The same things were measured in two ways. Each way mixes the same 9 hidden numbers, adds some noise and spreads widely along 5 directions of its own, which tell nothing about the thing.
(in the rows, 100 means zero)
Some things both ways: the first way, then the second way.
[126 76 83 97 71 103 133 92 90 84 99 110 93 100 79 119 102 82 92 97]
[104 117 99 82 94 100 101 103 109 108 83 120 86 119 108 84 89 104 103 96 100 100 110 102 88 105]

[96 85 96 98 106 118 123 96 114 103 87 112 109 105 76 109 117 93 135 90]
[94 116 120 102 85 97 81 92 85 126 100 118 101 110 96 107 114 68 96 76 86 110 101 112 104 112]

[89 102 90 96 98 58 92 97 95 119 88 145 83 114 69 80 100 66 112 79]
[98 75 111 108 128 114 122 100 104 109 95 78 119 111 109 84 114 88 111 103 69 99 105 93 110 114]

[78 106 103 94 87 121 74 95 106 92 80 118 104 135 87 107 87 95 106 93]
[108 103 96 98 111 100 100 98 110 116 85 94 87 120 114 73 106 108 88 113 90 104 100 88 108 110]

[102 95 76 113 68 61 167 78 82 74 117 106 67 59 98 92 105 89 73 86]
[106 84 115 82 117 94 100 106 113 74 85 66 116 128 112 72 89 99 89 97 70 99 108 83 99 88]

[80 102 76 92 109 84 97 81 101 109 88 112 110 147 77 104 89 100 121 87]
[102 106 98 84 105 95 105 107 104 103 123 103 86 127 120 70 106 121 94 91 94 115 95 84 86 120]

[118 71 133 69 89 78 68 96 99 73 61 133 108 113 93 102 84 80 85 108]
[128 91 114 92 114 100 105 77 105 119 92 68 104 119 111 82 96 99 104 67 96 98 112 83 101 96]

[102 74 85 89 139 87 100 83 96 77 86 129 80 101 85 95 109 62 106 95]
[112 101 103 109 84 86 97 106 97 131 101 116 83 99 113 102 117 100 109 90 96 116 84 103 95 115]

[70 110 86 103 98 80 134 80 98 98 99 114 94 98 93 84 108 120 114 74]
[76 125 100 101 97 102 84 117 111 104 114 118 86 114 105 92 122 93 73 99 102 117 88 89 94 117]

[110 75 90 81 105 90 100 98 93 88 87 123 71 94 80 88 113 63 95 72]
[111 109 112 104 104 102 117 77 75 145 76 113 84 113 103 77 96 66 115 98 90 109 105 105 104 107]

[78 101 103 107 96 101 93 76 114 100 86 110 114 113 88 106 104 99 119 104]
[87 107 104 91 102 96 107 83 79 121 119 110 92 117 105 85 111 72 95 85 87 114 93 78 88 122]

[75 105 103 103 103 105 116 96 126 125 90 116 87 118 67 102 83 105 94 95]
[112 109 104 91 95 114 109 108 96 128 93 111 71 103 97 99 100 107 104 84 115 95 105 92 93 105]

[97 89 111 100 119 93 100 85 103 78 87 117 83 87 98 97 93 83 86 102]
[117 100 121 101 94 84 92 103 94 111 80 94 99 116 115 86 96 96 105 94 77 118 102 118 108 98]

[123 75 118 87 95 121 99 98 120 93 83 114 104 106 72 118 98 95 105 99]
[96 123 90 90 82 107 85 122 108 117 96 125 75 97 99 109 98 125 93 102 103 105 113 109 104 120]

[83 119 72 99 95 121 139 98 101 121 103 75 126 130 69 114 93 108 105 84]
[104 94 89 114 107 107 107 112 117 125 84 106 93 107 109 88 116 117 114 120 89 98 100 112 121 127]

[126 71 94 89 90 100 129 97 103 94 92 122 90 90 63 110 110 67 90 103]
[58 107 71 79 90 101 120 103 88 95 109 110 82 94 84 108 78 96 125 88 109 97 94 85 93 134]

[90 92 86 113 95 93 132 79 92 103 99 89 98 84 105 101 114 109 111 83]
[103 116 100 85 85 87 71 98 116 106 105 116 97 109 119 100 105 94 74 90 83 116 107 87 82 104]

[83 105 102 127 94 120 106 69 116 100 102 118 97 95 82 112 100 106 95 120]
[104 109 116 109 97 103 94 109 105 135 82 121 96 104 115 108 132 111 90 115 77 106 104 120 109 123]

[121 89 87 75 79 59 112 96 86 74 89 115 115 115 76 100 100 63 109 86]
[107 88 93 109 110 114 115 106 118 127 103 112 89 112 106 87 130 89 105 97 107 87 86 76 92 116]

[127 70 109 86 96 70 143 78 96 79 92 91 104 59 94 100 112 94 74 102]
[108 102 109 91 93 98 101 78 90 122 103 94 99 106 101 106 97 86 109 63 96 101 109 91 95 109]

[123 85 113 78 101 77 107 96 108 96 86 107 97 89 67 97 95 71 70 97]
[74 96 66 84 83 97 100 122 115 96 94 106 84 77 96 132 98 146 112 114 96 85 98 96 109 140]

[102 87 93 114 99 138 125 96 127 95 105 116 68 92 60 119 100 71 90 105]
[119 99 106 86 87 105 101 113 88 125 74 113 74 103 93 98 90 113 108 101 92 89 111 107 109 105]

[90 108 104 86 115 48 96 74 93 100 89 89 103 98 98 81 86 101 67 85]
[113 97 88 96 96 92 96 110 121 118 100 107 87 102 126 100 118 139 95 110 89 105 97 92 96 124]

Other things, the second way, with their names:
(224): [101 87 86 86 106 102 107 103 96 107 122 105 88 113 108 75 99 89 99 95 83 104 99 65 88 116]
(616): [75 137 105 94 91 104 104 103 85 124 104 143 75 122 98 88 114 88 100 95 108 115 89 113 93 129]
(823): [89 108 105 93 94 88 100 116 97 102 84 112 83 111 109 90 108 103 88 115 88 111 85 97 95 108]
(197): [99 86 83 102 114 115 95 114 120 107 117 70 98 95 100 101 101 125 99 87 96 98 114 82 119 123]
(736): [37 99 89 85 98 90 108 149 97 53 104 95 98 106 97 104 101 139 103 129 74 107 77 110 114 141]
(323): [73 102 80 85 86 94 99 122 100 92 106 128 93 105 103 98 95 114 114 116 73 105 98 108 102 139]
(229): [115 90 107 103 101 83 104 106 111 110 83 84 101 102 124 99 103 126 110 102 80 112 101 106 105 109]
(87): [96 112 105 89 94 85 97 95 86 115 97 105 80 114 110 88 104 98 88 98 92 115 90 88 95 111]
(273): [72 110 114 107 103 79 106 103 87 96 93 84 102 119 105 89 106 95 109 96 91 122 74 111 112 117]
(195): [114 86 88 95 109 104 105 111 127 103 91 87 95 105 115 89 95 122 105 102 93 98 111 87 101 107]
(508): [101 105 112 84 94 103 87 99 96 100 102 96 101 121 88 89 89 83 100 68 93 96 108 95 104 103]
(762): [90 116 97 97 102 100 90 89 102 121 88 99 88 104 107 93 104 88 79 105 92 113 105 87 103 110]
(16): [107 116 97 102 93 98 73 82 122 132 88 113 104 105 118 105 115 100 84 100 83 108 117 105 107 120]
(540): [91 99 96 81 94 90 111 104 85 95 97 100 92 115 99 82 75 96 122 91 84 105 102 101 101 115]
(411): [116 109 107 98 86 106 91 112 108 127 83 115 83 93 104 115 106 105 95 90 100 101 112 104 96 100]
(134): [106 102 88 94 94 98 89 125 110 100 110 99 84 107 106 87 88 127 105 92 95 111 108 103 110 116]
(893): [82 96 97 96 101 105 131 134 95 100 96 106 69 98 97 97 105 105 111 106 114 104 76 83 85 109]
(562): [99 100 109 84 108 105 92 118 103 97 86 93 90 116 107 81 101 105 70 118 75 106 108 85 103 98]
(722): [111 98 107 95 108 91 100 96 114 104 109 82 103 118 125 87 107 119 97 82 90 114 101 91 93 112]
(220): [103 104 81 71 97 106 94 86 102 116 127 105 72 112 99 86 101 81 70 74 113 94 97 33 71 103]
(910): [90 124 120 134 95 113 107 105 103 160 46 144 79 92 98 118 148 69 93 129 107 100 83 123 107 111]
(358): [112 79 94 96 116 124 108 95 130 126 103 104 99 107 104 98 134 95 89 91 103 69 102 57 88 114]
(393): [133 95 112 114 104 108 84 104 111 140 92 87 96 96 116 101 115 111 90 94 81 112 120 103 117 103]
(230): [132 86 102 109 113 114 103 95 101 142 89 92 85 116 98 72 107 92 108 91 97 91 105 88 119 105]
(598): [113 114 103 90 72 97 87 95 101 139 89 124 80 98 97 125 115 123 106 77 108 88 102 109 101 124]
(681): [81 107 131 107 105 108 106 90 72 117 101 112 110 127 82 84 112 43 117 73 84 103 93 113 112 115]
(664): [94 106 95 105 109 90 97 104 118 98 111 82 108 115 123 83 98 119 107 93 87 124 104 108 109 122]
(901): [98 93 101 92 110 95 123 104 96 104 95 89 87 114 110 77 98 99 109 99 96 107 87 82 93 108]
(103): [105 103 80 108 91 110 103 103 113 149 107 132 76 92 107 110 130 123 111 101 109 93 95 96 103 143]
(282): [89 96 90 93 103 110 100 112 106 103 88 100 99 100 98 97 88 99 105 110 81 98 115 99 111 114]
(620): [126 102 124 88 96 96 99 91 91 127 70 108 98 126 108 83 101 108 104 100 74 94 114 121 111 107]
(615): [80 88 75 109 103 110 122 107 116 120 100 120 87 89 104 107 124 81 110 110 105 92 81 69 84 124]
(587): [103 94 84 81 105 94 106 106 113 94 93 85 84 115 109 80 91 124 96 102 103 96 93 73 97 108]
(380): [103 111 61 82 84 112 84 96 118 127 120 121 67 95 92 104 94 107 92 78 124 88 110 62 91 124]
(941): [105 114 102 99 99 106 109 87 94 136 97 115 83 118 99 89 111 100 115 81 112 95 96 103 103 123]
(99): [91 95 96 85 100 84 105 97 105 93 95 77 92 109 108 96 97 109 98 87 99 102 87 74 93 108]
(173): [87 88 79 103 111 114 103 96 112 117 107 97 105 98 98 100 107 101 108 101 84 90 110 86 115 136]
(930): [122 115 92 73 89 112 79 93 115 126 118 122 86 111 108 99 101 113 84 72 103 93 127 78 82 114]
(2): [122 82 98 93 105 96 108 89 91 125 86 88 93 110 108 80 91 105 113 102 76 99 109 93 113 111]
(672): [102 93 94 112 91 82 75 99 122 123 88 100 99 101 112 112 135 109 85 108 83 99 82 93 114 122]
(688): [87 105 92 106 104 110 107 115 107 121 90 124 82 104 104 89 115 89 94 121 95 103 93 93 99 118]
(521): [95 88 94 91 98 98 89 99 104 103 108 85 95 101 95 105 107 89 85 83 95 93 93 62 97 106]
(748): [100 105 110 105 104 110 86 103 111 114 120 103 110 114 104 95 117 86 95 74 89 108 108 98 101 116]
(593): [119 97 103 93 95 113 85 95 120 121 92 111 97 113 94 101 113 85 93 76 104 78 109 81 95 100]
(141): [106 84 93 125 113 112 99 130 144 121 84 103 97 100 118 101 146 128 90 129 92 93 89 97 113 122]
(914): [147 96 111 98 105 118 95 93 116 135 95 105 96 121 106 78 101 99 108 69 100 91 127 100 103 98]
(489): [110 97 110 108 103 112 78 113 129 121 81 112 109 109 108 105 132 115 83 113 72 86 113 113 119 117]
(256): [99 94 111 98 90 91 85 100 91 111 108 99 104 113 95 100 110 89 104 78 79 100 96 103 114 119]
(204): [96 105 103 80 77 102 74 117 98 105 124 126 85 108 92 108 112 86 78 73 95 97 98 75 83 109]
(961): [87 105 106 96 103 93 95 103 101 95 95 101 111 127 106 79 97 96 110 99 73 109 102 117 114 122]
(491): [141 95 116 123 103 115 95 90 100 166 88 114 90 100 107 94 123 67 102 85 92 106 115 99 105 98]
(968): [109 99 106 91 108 110 117 96 107 120 101 98 88 106 110 96 111 89 96 79 110 98 99 66 73 97]
(58): [96 103 86 89 110 100 111 94 93 114 107 90 81 103 114 81 89 104 94 104 89 119 109 76 95 114]
(34): [98 106 110 102 103 101 89 117 125 104 106 98 98 110 114 105 133 113 75 88 102 106 88 84 90 108]
(691): [103 103 101 90 94 93 90 98 97 115 85 107 95 111 109 88 96 102 94 111 70 105 111 103 108 113]
(311): [114 103 111 91 92 114 69 127 122 108 116 114 100 109 105 105 119 109 72 84 81 101 119 92 95 107]
(423): [122 109 120 100 93 83 98 87 94 128 85 106 94 115 122 86 102 86 105 87 86 122 102 108 91 97]
(922): [104 103 99 98 103 97 104 106 108 112 96 101 88 109 111 85 103 94 97 97 98 111 96 87 92 105]
(936): [116 89 106 89 105 89 94 90 104 107 91 85 99 119 117 79 102 99 86 100 75 104 102 81 99 101]
(102): [96 92 91 106 115 98 104 91 129 109 87 77 109 104 117 101 111 116 100 106 90 97 101 89 109 119]
(142): [116 93 99 86 90 102 108 94 95 130 85 128 78 108 102 92 105 78 101 98 95 88 97 76 81 102]
(158): [71 93 74 104 113 91 101 100 121 100 85 79 99 90 118 106 112 114 80 139 76 109 92 73 109 125]
(819): [100 102 93 100 95 87 72 100 122 114 90 95 99 100 121 107 121 117 68 119 75 109 100 88 109 116]
(541): [117 84 106 107 106 104 107 89 102 127 95 105 107 121 98 79 107 76 128 81 86 91 102 104 112 114]
(732): [70 101 94 100 99 109 112 112 90 116 91 116 85 95 92 105 114 89 100 118 89 99 90 94 107 128]
(68): [124 97 96 79 96 94 79 89 115 112 101 95 89 124 105 85 102 115 85 79 99 85 102 74 100 108]
(505): [104 94 105 107 97 98 75 113 127 113 83 110 113 110 111 102 129 106 86 114 67 94 104 111 117 117]
(331): [108 112 97 111 95 104 95 106 108 135 110 114 86 108 109 96 117 114 113 83 107 110 100 115 110 129]
(588): [60 120 83 104 100 102 112 105 102 112 83 113 85 90 106 106 102 98 100 127 95 115 97 102 103 129]
(628): [106 112 129 106 113 101 111 89 99 124 88 94 100 113 117 91 114 85 95 87 93 118 104 100 89 101]
(749): [78 100 87 114 120 99 130 67 78 126 116 100 98 118 104 59 93 36 130 86 93 125 87 81 97 125]
(900): [100 118 95 107 70 91 100 98 95 146 84 141 62 86 100 124 120 86 104 91 122 106 78 96 82 113]
(181): [107 105 82 112 112 121 97 114 130 121 115 99 88 100 109 91 109 109 98 87 114 107 111 86 103 116]
(83): [108 99 89 99 103 101 105 93 113 116 101 84 89 101 108 97 99 106 107 83 112 104 100 80 99 110]
(421): [88 103 96 94 94 107 87 123 107 102 121 113 88 100 103 101 112 93 80 95 91 112 100 80 90 113]
(100): [129 89 118 101 104 106 95 106 114 121 94 104 100 119 107 88 120 91 97 82 92 92 102 91 95 96]
(844): [108 117 99 103 73 102 90 116 118 131 91 151 85 101 108 120 123 113 116 91 106 96 99 124 92 124]
(744): [115 97 106 104 112 114 95 121 112 113 97 91 94 117 105 77 103 113 98 97 91 104 113 104 118 107]
(300): [97 76 89 103 126 117 113 126 129 95 104 63 90 101 100 91 116 119 89 99 113 88 88 57 105 105]
(458): [133 80 100 106 129 126 121 106 127 128 110 80 91 106 121 83 121 119 97 87 108 94 112 64 89 104]
(5): [104 107 94 93 98 117 103 107 108 120 97 104 77 106 87 99 99 103 105 77 124 87 102 85 100 108]
(437): [109 100 101 108 98 101 97 113 92 128 95 103 79 106 101 87 106 109 105 103 93 110 96 106 119 118]
(557): [104 122 110 97 85 106 75 120 123 123 68 123 84 93 111 120 123 116 61 121 92 104 112 107 98 100]
(56): [113 81 113 125 116 112 118 107 85 144 76 96 88 109 98 79 122 95 118 119 80 98 92 114 135 119]
(772): [76 103 95 104 106 95 108 102 102 110 88 101 87 108 105 91 118 88 89 116 98 107 77 82 102 118]
(7): [123 109 108 101 95 98 84 107 116 116 83 111 95 122 111 80 100 106 102 94 91 105 112 119 109 104]
(751): [93 110 77 88 96 102 107 109 105 105 117 107 78 102 108 89 84 109 107 86 109 114 103 81 84 118]

Some of these things the first way, each followed by its name:
[69 120 85 92 127 94 113 96 113 101 100 110 81 108 66 80 98 78 92 71]
(56)
[66 98 90 96 110 106 93 86 111 102 84 111 89 127 87 97 98 97 113 82]
(87)
[102 87 101 88 102 102 99 83 91 52 86 110 109 91 99 101 112 72 99 102]
(672)
[119 85 106 72 100 76 144 93 101 95 88 80 120 87 84 98 104 113 88 79]
(197)
[93 88 79 100 78 99 135 80 91 62 101 115 87 87 93 101 114 89 95 93]
(772)
[87 109 118 70 102 61 112 109 111 111 79 114 97 111 73 77 79 99 82 72]
(5)
[109 86 103 90 91 118 110 100 101 104 80 114 123 125 81 118 95 111 118 97]
(181)
[101 88 118 86 119 81 107 85 108 98 85 93 94 79 99 89 102 109 88 78]
(393)
[95 93 86 88 99 94 87 109 95 122 80 129 91 142 70 101 88 73 114 79]
(195)
[80 113 94 85 99 101 121 92 109 109 87 90 129 131 71 105 85 113 94 94]
(941)
[104 90 111 78 114 83 99 104 107 110 78 87 111 104 89 94 104 91 119 65]
(491)
[83 123 96 119 117 76 115 80 103 113 110 107 86 77 77 84 97 82 74 96]
(323)
[78 109 109 131 98 100 127 73 119 100 106 110 92 73 93 102 103 112 105 107]
(421)
[105 69 93 102 88 105 115 78 95 56 90 142 75 90 90 109 104 72 84 121]
(99)
[96 99 89 121 95 89 144 83 110 112 111 112 90 80 80 101 114 103 120 88]
(311)
[82 93 72 107 92 111 123 87 107 94 100 116 80 119 77 109 104 85 119 87]
(823)
[85 79 95 127 98 148 83 77 111 97 91 140 68 102 87 117 107 91 103 116]
(58)
[87 99 93 89 71 93 126 99 109 88 88 119 104 128 76 108 87 98 112 92]
(300)
[90 96 99 97 99 86 112 75 91 81 94 90 92 73 111 87 114 103 86 78]
(819)
[115 81 100 94 74 85 101 82 102 91 86 121 110 121 82 118 89 96 103 109]
(458)
[76 123 95 122 56 100 114 85 106 113 99 112 120 115 74 113 91 96 107 113]
(358)
[107 114 143 93 85 71 95 83 103 91 87 91 129 66 94 90 90 102 60 108]
(173)
[109 93 88 103 90 84 119 82 100 85 102 93 104 91 87 108 108 77 108 92]
(224)
[100 108 109 103 72 89 124 84 106 83 102 87 112 84 93 105 94 103 87 96]
(688)
[87 95 115 103 79 68 93 82 107 104 80 131 93 107 90 99 83 96 93 107]
(968)
[79 103 63 97 102 96 128 98 117 119 101 129 91 144 45 105 99 80 133 82]
(736)
[124 66 74 91 92 79 141 84 80 65 101 118 75 80 91 100 118 74 95 85]
(922)
[113 83 124 83 102 73 100 99 113 104 80 112 90 91 84 94 92 88 92 85]
(411)
[92 96 102 107 114 114 120 85 114 79 96 117 105 90 79 107 108 81 107 114]
(256)
[89 101 92 96 99 90 118 82 106 96 96 124 99 108 74 96 102 105 101 92]
(616)
[88 114 111 79 116 85 85 89 110 117 80 86 137 128 73 99 86 100 93 93]
(103)
[134 68 97 74 91 71 142 102 94 69 93 118 90 76 77 95 116 69 101 78]
(508)
[101 86 98 98 92 93 113 70 96 88 86 98 125 115 98 119 90 116 96 117]
(722)
[72 99 98 114 123 105 87 80 105 112 85 127 82 115 87 101 83 90 88 111]
(229)
[101 80 111 80 95 116 85 101 104 97 66 116 119 138 84 118 86 94 110 104]
(83)
[79 112 62 121 82 125 140 84 96 99 111 110 108 122 73 120 101 99 116 104]
(141)
[121 93 114 75 93 48 138 87 95 90 88 80 137 83 95 94 105 116 104 82]
(748)
[105 89 111 92 104 108 124 82 117 92 89 90 118 96 74 115 93 102 78 116]
(598)
[81 112 95 100 111 92 114 98 110 123 93 97 97 112 73 97 85 87 93 87]
(540)
[93 83 79 103 115 127 102 87 88 105 82 134 106 134 84 115 100 100 116 107]
(664)
[104 84 105 79 75 80 91 88 87 81 79 97 100 93 106 91 110 91 91 74]
(158)
[105 83 98 96 88 91 99 82 94 65 91 113 88 88 100 102 105 74 93 96]
(936)
[102 77 117 71 123 71 80 96 106 81 70 127 84 100 88 84 97 64 92 87]
(900)
